The same things were measured in two ways. Each way mixes the same 12 hidden numbers, adds some noise and spreads widely along 7 directions of its own, which tell nothing about the thing.
Some things both ways: the first way, then the second way.
-2; 17; 23; 21; -19; 3; -10; 16; -37; 1; 4; -1; -14; -20; 21; 8; 10; 10; -15; -5; 1; 5; 14; 4; 2; 26; 14; -13; -18; -39
-8; 7; -1; 10; -8; -21; 10; 0; -18; 4; 16; -21; 26; 10; 26; 13; 33; -3; 3; 7; 6; -9; 1; 11; -3

-12; 1; -1; -4; 3; -4; -2; -7; -7; -2; 12; -10; 17; 11; -2; -2; -7; -5; -1; -8; 0; -1; 2; 0; -13; -8; -20; -11; 12; -12
7; -1; -10; -1; 8; 19; 4; 7; 6; -11; 9; 0; -2; 7; -7; 3; -2; -5; -24; -6; -14; -3; 14; 4; -1

-6; 3; 11; -22; -1; -36; -14; -16; -1; 13; -9; -2; 19; -13; -17; -11; -8; 7; 9; -18; -10; -16; -17; 25; -10; -16; -14; 26; -7; 1
-4; -12; -8; -5; 6; -12; -9; 5; 10; -9; 5; 12; 5; -7; -16; -16; -1; 2; -18; 5; 3; -9; -8; 1; 13

-26; 19; -28; -1; 14; 13; 10; 11; 1; 6; 22; -18; 37; 9; 36; 5; -26; -10; 25; -3; -4; 5; 19; -5; 3; -8; 1; -9; 28; 11
10; -14; -11; 20; -20; 5; 8; -28; -38; 5; -3; -32; -21; -2; 11; 18; -8; -6; 12; 4; 12; 13; 2; -3; -20

-6; -2; 20; -24; -3; -11; -5; -16; -21; 25; 3; -4; 7; -8; -26; 5; -3; 5; 20; -3; 12; -9; 2; -5; 10; 1; -17; 14; -12; 3
8; 1; -4; 4; 9; 6; -6; 14; 23; -1; -2; 7; 9; 1; -25; 1; -6; -9; -3; 0; -26; 9; -4; -1; 18

2; -2; -7; 3; -9; 9; 10; 0; -8; -9; 6; -21; 14; 3; 14; 7; -3; -17; -3; 5; 0; 1; 13; 2; -5; 7; -15; -25; 10; -9
3; 24; 11; 19; 2; 7; 1; -12; -18; -12; 10; -2; -18; -3; -2; 19; -2; -1; 1; 9; 5; 3; 11; 18; -5

4; -7; 11; -7; 2; -10; -8; -7; -34; 10; 11; -5; -15; -3; -23; 3; 18; -6; -4; 15; 1; -11; -1; 11; 13; -5; -24; -13; -10; -6
1; -13; -1; 25; -1; -17; 18; -17; -12; 15; -5; -15; 12; -8; 2; 12; -8; -13; 12; 22; -9; 13; -23; 4; 9

5; 7; 2; -37; 9; -10; -30; 2; -11; 29; 12; 31; -9; -16; -35; -6; 20; 19; -13; 18; -7; -2; -17; 6; 23; -14; 6; 2; -26; 26
-21; -9; 4; -2; -6; -5; 16; 21; 9; 8; -13; -9; -1; 3; 2; -9; -3; 2; -30; 20; 4; -4; 11; 6; 12

5; -5; 15; 27; -1; 3; 6; 2; 3; -12; -16; -1; -14; -12; 11; 2; 0; 2; -2; 7; 1; -4; -5; 5; -3; 14; 7; 7; 2; -6
-3; -34; 1; -3; 4; 4; 3; 2; 10; 26; -7; -12; 10; 8; -22; -2; -15; -6; -20; 6; -8; 2; -3; -14; 11

28; 2; 25; 30; -13; 20; 24; 4; -2; -11; -9; -7; -35; -2; 9; 14; 23; -11; 0; 14; 5; -3; -12; 0; 4; 3; 6; 4; -7; -16
-10; -20; -18; -4; -4; -4; 6; 2; -13; -13; 16; -12; 9; 7; 16; -2; 0; 2; -27; -6; -10; -10; 12; 0; -11

11; -12; -6; 2; -3; -13; 4; -6; -5; -12; 12; -5; -10; 5; -33; -16; 21; -4; -12; 16; -16; -10; -10; 7; -5; -19; -20; -10; 9; -10
-19; -15; 20; -1; 0; -8; 18; 11; -2; 38; -19; -30; 3; 3; 6; -13; 2; -5; -10; 5; -6; -3; -2; -11; 23

-3; -3; -27; 20; 16; 23; -14; 22; -6; 0; 14; 14; -14; 4; 22; 14; -1; 6; -3; 28; 9; 18; 18; -5; 23; 21; 29; -44; 4; 25
19; -23; -2; 25; -17; 17; 10; 5; -9; 5; -4; -4; -7; -9; -17; 4; -26; -1; 17; -2; 8; 9; -21; 15; 11

-15; -2; -16; -19; 19; -8; -10; 10; 4; 2; 4; 14; 11; 29; 6; -12; -6; 1; -9; 8; -16; 14; 2; -6; -6; -15; -5; -2; 5; 3
21; -24; -4; -6; -25; 14; 8; -32; -11; 0; -12; -6; -20; -21; 4; 9; -17; -11; 1; -7; -9; 12; 3; -15; -19

-8; -16; -12; 10; -3; 7; 30; 5; 13; -24; 4; -21; 27; 13; -9; -17; -25; 0; 25; -19; -6; 0; 7; -25; -25; -15; -2; 20; 32; -15
-9; 5; -7; -3; -7; 1; -6; 29; 11; -18; 0; -1; -5; -1; 3; -13; 22; 10; -23; -10; -16; -15; 23; 2; 14

-9; -13; -10; 9; 12; -25; -2; 1; 0; -28; -19; 16; -36; 22; 10; -9; 20; 15; -25; -4; -15; -1; -10; -6; -12; -20; -1; -3; 4; -19
-18; -6; -10; 1; 0; -16; -3; 11; -9; 4; 2; -26; -9; -3; 1; -8; -5; 7; -5; 6; 1; -5; 5; 9; 12

-19; -18; -37; -18; 9; -30; -16; 12; -15; -7; -17; 20; -5; 3; 3; 1; 12; 13; -26; -15; -16; 10; 2; 8; 2; -5; 0; -23; -1; -1
8; 6; 22; 10; -17; -4; -17; 10; -7; 15; -18; -2; -1; -3; -9; -6; -12; -14; 1; -12; -1; -11; -27; -9; 25

-26; 9; -37; -12; 15; -25; -22; 27; -22; 5; -15; 26; -10; 4; 32; 6; 8; 17; -20; -16; -21; 11; 8; 16; 18; 2; 26; -12; -13; 6
6; -27; -2; 16; -22; 5; -3; -10; -18; 15; -14; -13; -22; -21; -12; -4; -22; 5; 10; -5; 8; -7; -25; -15; 7

-5; 7; 18; -11; -4; 12; 19; -1; 3; 3; -4; -5; 20; -6; 12; 3; -17; 0; 19; -14; 3; 8; -7; -20; -9; -5; -4; 33; 5; -8
-7; -4; -12; 10; -9; -10; -4; -10; -18; -10; 7; -9; 7; 9; 15; 13; 10; -7; -20; 8; 2; 0; 15; 0; -13

-5; -7; -32; 10; 16; -9; 4; -6; 19; 2; -2; 10; 10; 6; -2; -6; -2; -6; 23; 18; -11; -6; 4; 23; 8; 6; 10; -16; 30; 31
2; -18; -9; 13; -1; 6; -7; 12; 3; -2; -1; -1; 3; -8; -15; -3; 5; 0; 1; -6; -5; -4; 5; 6; 20

-21; 0; -30; -4; 15; -14; -21; -2; 3; -5; 4; 19; 16; 3; 1; -10; -8; 14; -12; -6; -12; 6; 1; 6; -6; 3; 8; -24; 19; 9
4; -16; -4; 1; 2; 35; -5; 9; 14; 6; -1; 8; -3; 0; -16; -2; 1; 15; -5; -14; -1; -22; 3; -15; 0

13; 4; 13; 57; -18; 15; 28; 11; 19; -21; -29; -22; -21; -21; 28; 22; -1; -10; 5; -18; 14; -7; -12; 7; -3; 21; 18; 20; 3; -4
19; -11; -6; -5; -8; 7; -6; 0; -5; 11; -8; -15; -10; 10; -19; -3; -10; -20; -9; -10; 4; 12; -4; -12; 0

-19; 11; -26; 8; 13; -4; -28; 26; -11; 2; 9; 11; 11; -5; 24; 3; -15; 10; -13; -19; -7; 21; 4; 6; 2; 6; 18; -16; 2; -1
-21; 8; -5; 4; 3; -20; 4; -2; 1; -5; 8; -1; 19; 5; 26; -3; 23; 6; -2; 21; 10; -10; 0; 4; -8

-5; 14; -12; 54; 5; 27; 13; 16; 15; -19; -8; 7; -23; -4; 21; 10; 3; 4; -6; -16; 8; 2; -8; -7; 3; 19; 34; 2; 18; 2
13; 9; -13; 0; 9; -28; 8; -8; 0; -2; 21; -10; 37; 12; 2; 15; 40; -27; -11; 6; -15; 3; -11; 1; 0

-12; 2; -3; -26; -3; -32; -5; -14; -22; 19; -13; 1; 11; -12; -8; 13; 10; 1; 1; -15; -6; -8; -10; 24; 7; -4; -21; -4; -4; 1
0; 21; -1; 3; 5; -13; -19; -1; 3; -6; 13; -2; 19; 16; 0; 15; 14; -14; -21; 3; -16; -7; 1; -4; -1

9; 4; 2; 9; -19; 10; 7; 19; -23; 11; -2; -11; -5; -25; 2; 13; 8; -6; 1; 21; -3; -2; 12; 6; 27; 31; 14; -5; -13; 12
-13; 4; 18; 2; 9; 3; -4; 7; 16; 14; -6; -1; 1; 2; -10; -3; 8; 5; -16; 5; -14; -12; 7; -16; 15

12; -18; -11; 20; 18; 7; 11; -6; 31; -23; -18; 35; -36; 0; -3; -8; 24; 7; -6; 17; -1; 2; -20; -3; 2; -2; 19; -3; 20; 12
23; -7; 15; 7; -14; 19; -16; 3; -5; -2; -12; 12; -15; -9; -24; -3; -13; -7; 14; -21; -3; 8; 1; 3; 16

-6; -11; -12; 11; 19; 12; 10; 12; 15; -10; -1; 15; -12; 33; 4; -8; -1; 2; 1; 12; -8; 13; 0; -17; -5; -10; 8; -2; 15; 3
-6; -4; 12; 5; -2; -15; -8; 10; -10; 3; -4; -4; 6; -20; 7; -19; -17; 0; 23; -2; 4; -2; -17; 29; 34

1; -1; 2; 10; -7; 13; 8; 1; -12; 10; 16; -32; 7; -26; -18; 5; -1; -11; 11; 35; 11; -23; 9; 0; 24; 15; -12; -10; 8; 31
4; 13; -20; 4; 13; -3; 8; 3; 11; -12; 12; -10; 4; 17; -10; 12; 20; -12; -38; 16; -17; 0; 12; 0; -4

5; 4; 10; 7; -8; 2; -20; 13; -21; 15; -5; 3; -21; -14; 4; 12; 11; -1; -17; 19; 11; 3; 14; 11; 24; 35; 12; -16; -28; 10
-16; -15; 4; 2; 12; 24; 21; 9; 20; 31; -20; -14; -11; 3; -22; 7; -19; 2; -8; 20; -7; 12; 15; -10; 6

-22; -19; -22; -8; 3; 7; -6; 17; -2; 3; 0; -25; 38; 1; 2; 4; -35; -7; 0; 2; 7; 6; 19; -10; -1; 16; -10; -13; 8; 21
-16; 18; 1; 21; 2; 7; 3; 17; 10; 2; -18; -2; -19; -2; -15; 3; -20; -2; -14; 36; 15; 4; 4; 22; 19

Other things, the second way, with their names:
k547: -6; 6; -10; -2; -2; 15; -17; 7; 9; -26; 4; 11; -19; -5; -5; -3; -7; 18; 0; 1; -1; 2; 25; 11; -8
k564: 0; 9; -5; -11; -4; -15; -2; -8; -12; -4; 6; -3; 14; 4; 21; -2; 20; -7; 5; -8; 1; -11; -10; -8; -11
k448: 4; 4; -2; 2; -1; 0; 4; -5; -13; -20; 16; 10; 1; -7; 8; 3; 31; -3; -18; -15; -3; -15; 9; -8; -6
k903: 7; -24; -11; 5; -19; 8; -4; 16; -11; 11; -14; -11; -2; 7; -6; -10; -11; -8; 4; -14; 12; 4; -13; -10; 6
k136: -2; 7; 2; -15; -6; -1; -19; 3; 5; -25; 10; 14; -3; -7; 10; -10; -9; 15; 7; -14; -23; -5; 6; 6; -5
k823: 9; -1; 8; -2; -1; 14; 2; 4; -1; -12; -9; 16; -13; -7; -6; -14; -5; -8; -13; -12; -8; 0; 2; -6; 8
k611: 28; -17; 1; 12; -3; 7; -11; -20; 3; 6; -2; 0; -11; -10; -38; 9; -10; -10; 1; -7; -23; 11; -12; -21; 7
k145: 13; 4; 14; -2; 13; 10; 9; -11; 7; 1; -7; 8; -21; -19; -22; -7; 1; -4; 13; -2; -18; 12; 3; -4; 13
k893: -11; 11; 3; 12; -8; -21; 6; -1; -16; -16; 0; 7; -4; -17; 16; -6; 4; 2; 20; 19; 20; 8; -4; 26; 5
k842: 19; 7; 16; -7; -16; 5; 8; 6; 14; 7; -16; -7; -19; -11; -19; 2; -5; -16; -3; -5; -25; 16; 1; -5; 10
k48: -7; 16; -1; 13; -15; -30; 17; -5; -20; -1; -6; -8; 17; 7; 23; 18; 24; -29; -11; 22; 8; 7; -6; 3; -2
k907: 8; -5; 4; 0; -4; 0; 2; -7; -7; 14; -11; -10; 2; 6; -2; 4; 3; -22; -18; -8; -11; -5; -10; -22; 3
k436: 11; 11; -20; -4; 16; 0; -7; -2; 0; -20; 16; 14; 15; 4; 7; -11; 10; -9; -5; -5; 3; -15; -17; 6; -3
k482: 7; -6; -1; 9; -24; -8; 1; 13; -20; -12; -7; -12; -19; -5; 2; -14; 0; -5; -7; 4; 27; 8; 7; 29; 14
k129: -14; 6; 8; 1; 13; -25; -8; 17; -5; -5; 13; 0; 17; 3; 1; -19; 26; 3; 5; -2; 8; -6; 1; 15; 24
k9: -7; -2; -5; -11; -2; -11; -12; 1; 7; -20; 19; 17; 19; -7; 13; -9; 13; 15; -16; -16; -26; -35; -11; -12; -2
k700: -25; 16; -6; 5; 13; -11; -11; 9; -2; -5; 8; -13; -3; 7; 10; -8; 9; 12; -2; 17; 14; -5; 14; 13; 1
k658: 30; 7; 10; 7; -15; 29; 1; 16; -5; -25; -4; 26; -29; -8; -33; 3; -17; -7; -16; -20; -2; 3; 4; 15; 13
k641: 1; -14; -7; -22; 10; 19; 4; 16; 18; 14; -7; -6; 4; 17; -15; -8; -5; -12; -16; -16; -25; 12; 15; -23; 0
k195: -29; 22; 4; 3; 3; 0; -21; 12; -5; -6; 0; 0; -6; 9; 20; -11; 2; 24; 27; 9; 23; -2; 17; 12; -8
k152: -2; 6; -18; -6; 17; -3; 6; -7; -1; -9; 12; 0; 19; 14; 8; 8; 4; -11; -7; 6; -14; 3; -2; -3; -13
k228: -10; 7; 31; -22; 10; 10; -8; -4; 21; 17; -20; 10; -14; -4; -11; -15; -6; 3; 4; 0; -11; 5; 15; -14; 8
k619: -1; -5; -14; 0; -17; -6; 3; 5; -10; -8; 3; -6; 9; 2; 14; 9; 13; -4; -10; -11; -12; -13; -3; -11; -7
k904: -27; 22; 9; -9; 27; 13; -26; 10; 4; 14; 1; -3; 8; 13; 13; -15; 0; 14; 18; -2; 20; -20; 10; 7; 5
k863: 7; 2; 6; -11; -1; 17; 7; 5; 10; -9; -6; 7; -29; -14; -17; -10; 0; 8; 12; -6; -5; 15; 19; 1; 1
k415: -1; -20; -19; 5; -14; -15; -3; 0; -18; 7; 12; -14; 24; 6; 15; 1; 5; -5; 4; -1; 25; -7; -19; 3; -8
k614: 4; 27; 2; -9; 4; -22; -4; -6; -6; -24; 30; 1; 10; 7; 8; 8; 29; -4; -17; 2; 0; -4; 12; 18; -11
k461: 19; -21; -13; -6; -16; 15; -12; -20; 3; -17; -4; 22; 1; -14; -4; 5; -3; -10; -9; -14; -21; 0; 3; -20; -11
k304: 11; 17; 15; -3; -1; 14; 0; 9; -1; -10; -7; 3; -41; -11; -31; -2; -16; 1; 12; -4; 3; 24; 16; 18; 9
k920: 22; 3; -1; 4; -7; -15; -16; 1; -7; -19; 12; 5; 11; 5; -16; 4; 2; -22; -10; -10; -16; 13; -5; 9; 11
k321: -2; 13; 10; 12; -3; -28; -11; -6; -20; 0; 11; 6; 26; 5; 13; 3; 22; -10; 16; 1; 21; -10; -27; 5; 3
k479: 14; 20; 3; 21; -6; -4; -6; -2; -17; -26; 2; 12; -10; 1; -14; 16; -2; -17; -20; 6; -3; 5; -1; 13; 8

Some of these things the first way, each followed by its name:
23; 10; 16; 10; -14; 6; 3; -3; 4; 17; 15; -12; -3; -31; -8; -2; 6; -7; 28; 44; 5; -14; 10; 15; 28; 16; 10; 2; -2; 28  k129
21; 5; 34; 20; -20; 6; 17; -15; 4; 6; -8; -18; -16; -15; -13; 13; 9; -11; 17; -6; 20; -17; -9; 8; 4; 8; -5; 21; -12; -4  k641
3; -1; 11; 8; -14; -8; -4; 4; -20; 0; 13; -33; 8; -5; -5; -13; -6; -16; 4; 13; -2; -15; 28; 11; 1; 12; -18; -5; -5; -14  k145
0; 1; 16; 28; -23; -8; 0; 16; -18; -13; -11; -27; 0; -14; 18; 2; -7; -5; -12; -20; 3; -4; 14; 13; -15; 17; -4; -1; -13; -34  k564
-10; 10; 7; -29; 0; -30; -30; -9; -10; 15; 2; 12; 12; -3; 8; 1; -13; 16; -1; -6; -4; 18; -1; 0; -2; -3; -5; -3; -12; -2  k415
16; 0; 14; -1; -9; 8; 12; -13; 20; -6; -4; -3; -13; -6; -6; -2; 7; 2; 9; 2; 14; -14; -3; -8; 0; -6; 6; 16; -4; 7  k304
-8; -23; -4; -13; 23; -5; -8; 4; 14; -8; -12; 26; -5; 13; -2; -20; -7; 8; -6; 21; -10; 13; 0; -16; -5; -1; -1; 9; 5; 11  k461
-9; -6; 22; -8; 0; -21; -3; -32; 11; -17; -6; 3; 2; 5; -17; -12; -3; 5; -17; -13; -3; 3; -27; -15; -33; -14; -38; 10; 16; -26  k904
16; -10; -20; 8; -1; -4; 7; 0; 5; -1; -8; 16; -34; 5; -33; 7; 36; 2; -11; 3; -4; -11; -23; 11; 17; -12; 8; -7; -4; 17  k842
-20; 8; 8; -15; -9; 6; -3; 19; -21; 5; -1; -9; 10; -7; 13; -2; -14; 6; -10; -16; -1; 10; 17; -25; 0; 14; 0; 20; -13; -15  k907
15; -3; 1; -5; 7; 16; 6; -2; 16; -8; 5; 18; -23; -2; -24; -6; 17; 0; -9; 6; 2; 1; -22; -15; 4; -17; 2; 19; 0; 8  k823
16; -2; -3; 29; -11; -23; -1; 1; 1; 5; -1; -20; 8; -26; -6; 1; 9; -15; 13; 8; -8; -24; -8; 57; 3; -6; -8; -16; 6; 4  k482
11; -8; -9; -8; 3; -21; -12; -7; 5; 4; 5; -2; 11; 0; -20; -6; 2; -7; 4; -5; -5; -7; -10; 28; -6; -18; -12; -7; -1; 4  k893
-4; 12; -28; 1; 7; 1; -10; 3; 14; 2; 13; 7; 12; 1; 16; 0; -1; 1; -2; 17; -8; 2; 4; 14; 8; -5; 13; -30; 16; 25  k614
4; -2; 26; 3; -3; 20; 26; 3; -5; -2; -1; -8; -2; 9; 3; 6; -5; 3; 25; -15; 11; 2; -5; -26; -10; -15; 0; 29; -4; -20  k136
9; -28; 17; -21; -13; -26; 3; -22; -10; -15; -6; -11; 1; 5; -36; -18; 7; 4; -5; 1; -6; -13; -2; -3; -20; -15; -34; 0; -2; -25  k619
